The rows are grouped in 2 different ways at once. Each group adds its own fixed numbers to the row, and there is some noise. The rows also spread widely along 3 directions, which tell nothing about the answers.
In the rows, 128 means zero.
Some rows, each with its group in each grouping after it:
[145 156  77 186 124 143 114 180 140 152 167  86 129 114 160] | S G
[121 110 169 146 127 142 179 184 121 162 162 124 112 125 173] | F A
[114 129 169 107 114 138 143 165 159 141 125 157 129 102 146] | F X
[143 127 164  80 162 151  81 172 114 141 112 148 170 112 114] | H C
[145 124 186 102 140 168 110 184 105 128  93 128 130 109 123] | H C
[121 152 144 122 141 177 155 183 151 125 121  92  88 111 157] | S X
[157 137 195  68 163 162 136 182  98 131 128 120 104 130 134] | H A
[130 130 157 139 127 128 142 176 142  97 148 146  91 106 157] | F G
[153 114 161  72 171 164  80 198  75 139 116 126 153 134 121] | H C
[136 111 169  90 163 169  85 211  65 157 128 102 165 122 120] | H C
[140 155 175 158 119 142 154 172 133 157 125 140 124 142 178] | H A
[131 112 133 109 163 135 104 192 107 143 179 130 147 122 131] | F G
[140 141 108 132 119 168 114 177 143 124 120  93  99  95 148] | S C

New rows. What belongs after each?
[137 118 162  98 163 164  86 190  85 165 119 108 157 125 133] | H C
[142 126 194  65 175 178 141 213  69 134 131  99 102 139 138] | H A
[144 126 183 127 153 170 154 208  85 180 154  81 139 156 162] | H A
[144 137 192  77 166 175 129 209  77 160 137 102 128 143 144] | H A
[139 124 202 139 128 185 182 204 106 157 126  85  80 130 185] | H A
[134 113 165 113 153 177  98 212  78 159 122 102 165 133 123] | H C
[127 124 157 165  79 115 175 143 165 164 154 168 129 119 185] | F A
[150 129 172 107 137 161 104 174 122 143  98 139 154 104 135] | H C
[125 117 144 156 128 134 140 184 117 127 160 127  99 113 167] | F G
[138 136 204  90 160 193 147 215 105 141 112 100 126 135 137] | H X
[139 118 178 120 163 169 153 223  68 173 146  81 139 148 173] | H A
[104 134 185 109 114 146 173 174 159 110 114 156  98  93 151] | F X
[139 143 203 155 123 163 178 188 113 142 122 103  86 133 178] | H A
[158 143 181  60 174 160 102 187 115 145 105 149 151 129 114] | H X
[114 101 151 112 127 132 112 164 132 135 123 152 133 103 124] | F C
[140 180 142  79 136 161 126 145 176  88 105 137  91  98 118] | S X
[151 147  91 127 126 148  76 151 149 140 135 128 147 110 125] | S C
[122 119 176  81 138 143 159 174 125 117 154 146  98 120 142] | F A
[135 122 187 101 155 177 143 198  91 160 141  87 128 138 152] | H A
[143 132 190  70 165 188 123 217  81 148 124 106 143 127 126] | H X
[153 175 111 159 107 135 129 130 190 157 127 147 140 112 155] | S X
[110 100 161  94 135 144 118 176 121 120 129 151 120  90 120] | F C
[148 165 125  67 144 164 110 161 157 107 129 123 125 125 124] | S X
[148 153 141  88 132 157 140 161 145  88 134 124  90 111 137] | S A
[148 119 173  98 151 161  86 188 109 138 107 126 137 116 119] | H C
[134 138 203 131 129 183 178 203 102 142 116  99  74 128 169] | H A
[153 126 182 121 154 157 142 199  89 182 145  98 132 147 164] | H A
[147 179 142  99 118 170 148 153 180  93 109 135  83  97 143] | S X
[147 165 142 175  81 133 167 141 194 118 126 134  78 110 186] | S A
[120 105 155 168 112 134 170 186 133 179 171 115 133 131 176] | F A
[138 147 201  96 149 158 131 178 141 126  93 135 114 127 137] | H X
[154 121 197  69 180 181 143 208  73 136 135  93 113 141 132] | H A
[120  98 133 127 122 126 108 169 131 162 149 163 160 105 134] | F C
[113  98 174 120 121 149 185 187 117 151 160 138 117 135 167] | F A
[122  98 148  63 153 135 101 177 118 128 134 157 145 107 111] | F C
[156 130 173 106 162 166 132 215  82 165 152  92 134 147 148] | H A
[136 113 168 139 149 172 111 201  84 178 130 100 158 126 158] | H C
[122  92 164  70 158 145 147 193  96 150 187 133 136 134 136] | F A
[129 115 193 133 131 191 144 214  81 145 102  73  98 110 162] | H C
[140 115 173 109 145 180 101 202  83 155 113  98 159 115 134] | H C
[117 127 162  83 135 158 139 180 131 143 147 147 143 105 139] | F X
[144 121 185 141 155 169 159 215  73 191 146  79 128 149 185] | H A
[135 135 123 146 129 117 108 159 136 142 164 156 145 117 146] | F G
[117 129 185 138  97 137 186 163 152 132 147 164  94 127 173] | F A
[129 108 168 181 125 174 133 215  86 197 123  79 147 124 163] | H C
[123 113 150 133 117 123 147 170 126 169 167 156 142 121 155] | F A
[149 140 111 131 118 154 109 161 135 120 115 101 108  99 140] | S C
[143 174 127 116 111 127 150 153 159 117 150 122  90 118 153] | S A
[125  99 166  93 147 154 154 210  90 150 172 112 125 143 147] | F A
[141 134 198 106 152 171 145 205  93 129 132 108 104 146 149] | H A
[144 138 103  88 147 159  84 171 129 108 112 110 126  97 114] | S C
[144 175 117 141 101 153 125 153 187 128 124 139 123 110 143] | S X
[123 124 173 154 105 133 174 168 158 161 157 144 109 114 168] | F A
[158 150 110 117 119 125 118 148 162 137 151 142 131 117 149] | S A
[148 141 192 152 104 146 167 164 151 143 120 136  95 126 175] | H A
[128 140 170  41 159 140 113 148 156 114 132 179 134 109  98] | F X
[140 121 158 103 120 114 141 154 146 148 154 170 143 116 146] | F A
[128 151 193  88 148 173 131 194 120 148 111 117 133 130 137] | H X
[149 135 131 122 130 164 145 178 132 125 153  87  95 117 153] | S A
[115 113 163 127 120 144 134 166 131 123 118 152 117  93 133] | F C
[153 118  91 125 131 157  90 192 116 148 144  87 148 115 135] | S C
[133 136 195 119 135 168 165 187 107 140 120 111 100 135 171] | H A
[144 119 120  82 154 107  63 157 131 118 158 176 155 115 121] | F G
[149 146 106 107 124 156  94 144 145 107 108 129 111  88 124] | S C
[155 134 115 117 136 170 136 188 104 145 174  74 127 140 151] | S A
[144 154 174 148 117 153 140 169 139 174 116 136 152 130 161] | H X
[148 174 139 134  97 140 160 136 177 105 124 137  84 106 153] | S A
[154 148 133  90 144 162 134 173 141 102 137 110  89 109 139] | S A
[138 134 112  89 142 171 106 171 129  96 113 116 112  96 126] | S C
[144 130 161 115 117 105 147 162 140 154 167 170 151 123 142] | F A
[140 131 176  59 164 162  75 170 117 117  93 153 140 107 105] | H C
[153 136 105  77 141 158  64 160 127 123 130 115 152 108 110] | S C
[144 141 189  78 176 168 109 201 109 160 124 118 156 138 129] | H X
[126 131 144  92 140 121 113 169 124 105 161 147 127 108 126] | F G
[115 110 166 130 109 133 130 148 152 108 114 173 116  91 135] | F C
[124 121 139 141 123 131 137 179 134 114 154 129 100 107 159] | F G
[145 135 157 158 114 146 108 167 126 168 115 132 154 118 158] | H C
[145 167 209 128 108 165 160 153 161 134  84 147  95 117 157] | H X
[150 132 116 104 136 177 111 186 117 108 118  93 108 102 132] | S C
[139 118 168 142 130 161 116 189 103 162 106 106 132 118 152] | H C
[107 132 181 114 120 145 163 185 154 130 125 157 118 112 149] | F X
[115 140 183 135  91 146 176 158 177 135 112 154  94 108 173] | F X
[146 120 168 138 131 153  96 175 118 160  97 122 146 114 145] | H C
[151 133 178 118 148 156 137 197  91 168 133 105 125 134 162] | H A
[150 152 112 141 115 133  90 139 169 119 117 135 132  92 132] | S C
[128  95 148  55 158 137  84 181  98 132 141 150 160 107  94] | F C
[139 131 187  95 142 162 109 181 109 122  98 129 118 105 140] | H C
[138 151 129 174  97 152 184 167 152 137 143  83  82 119 184] | S A
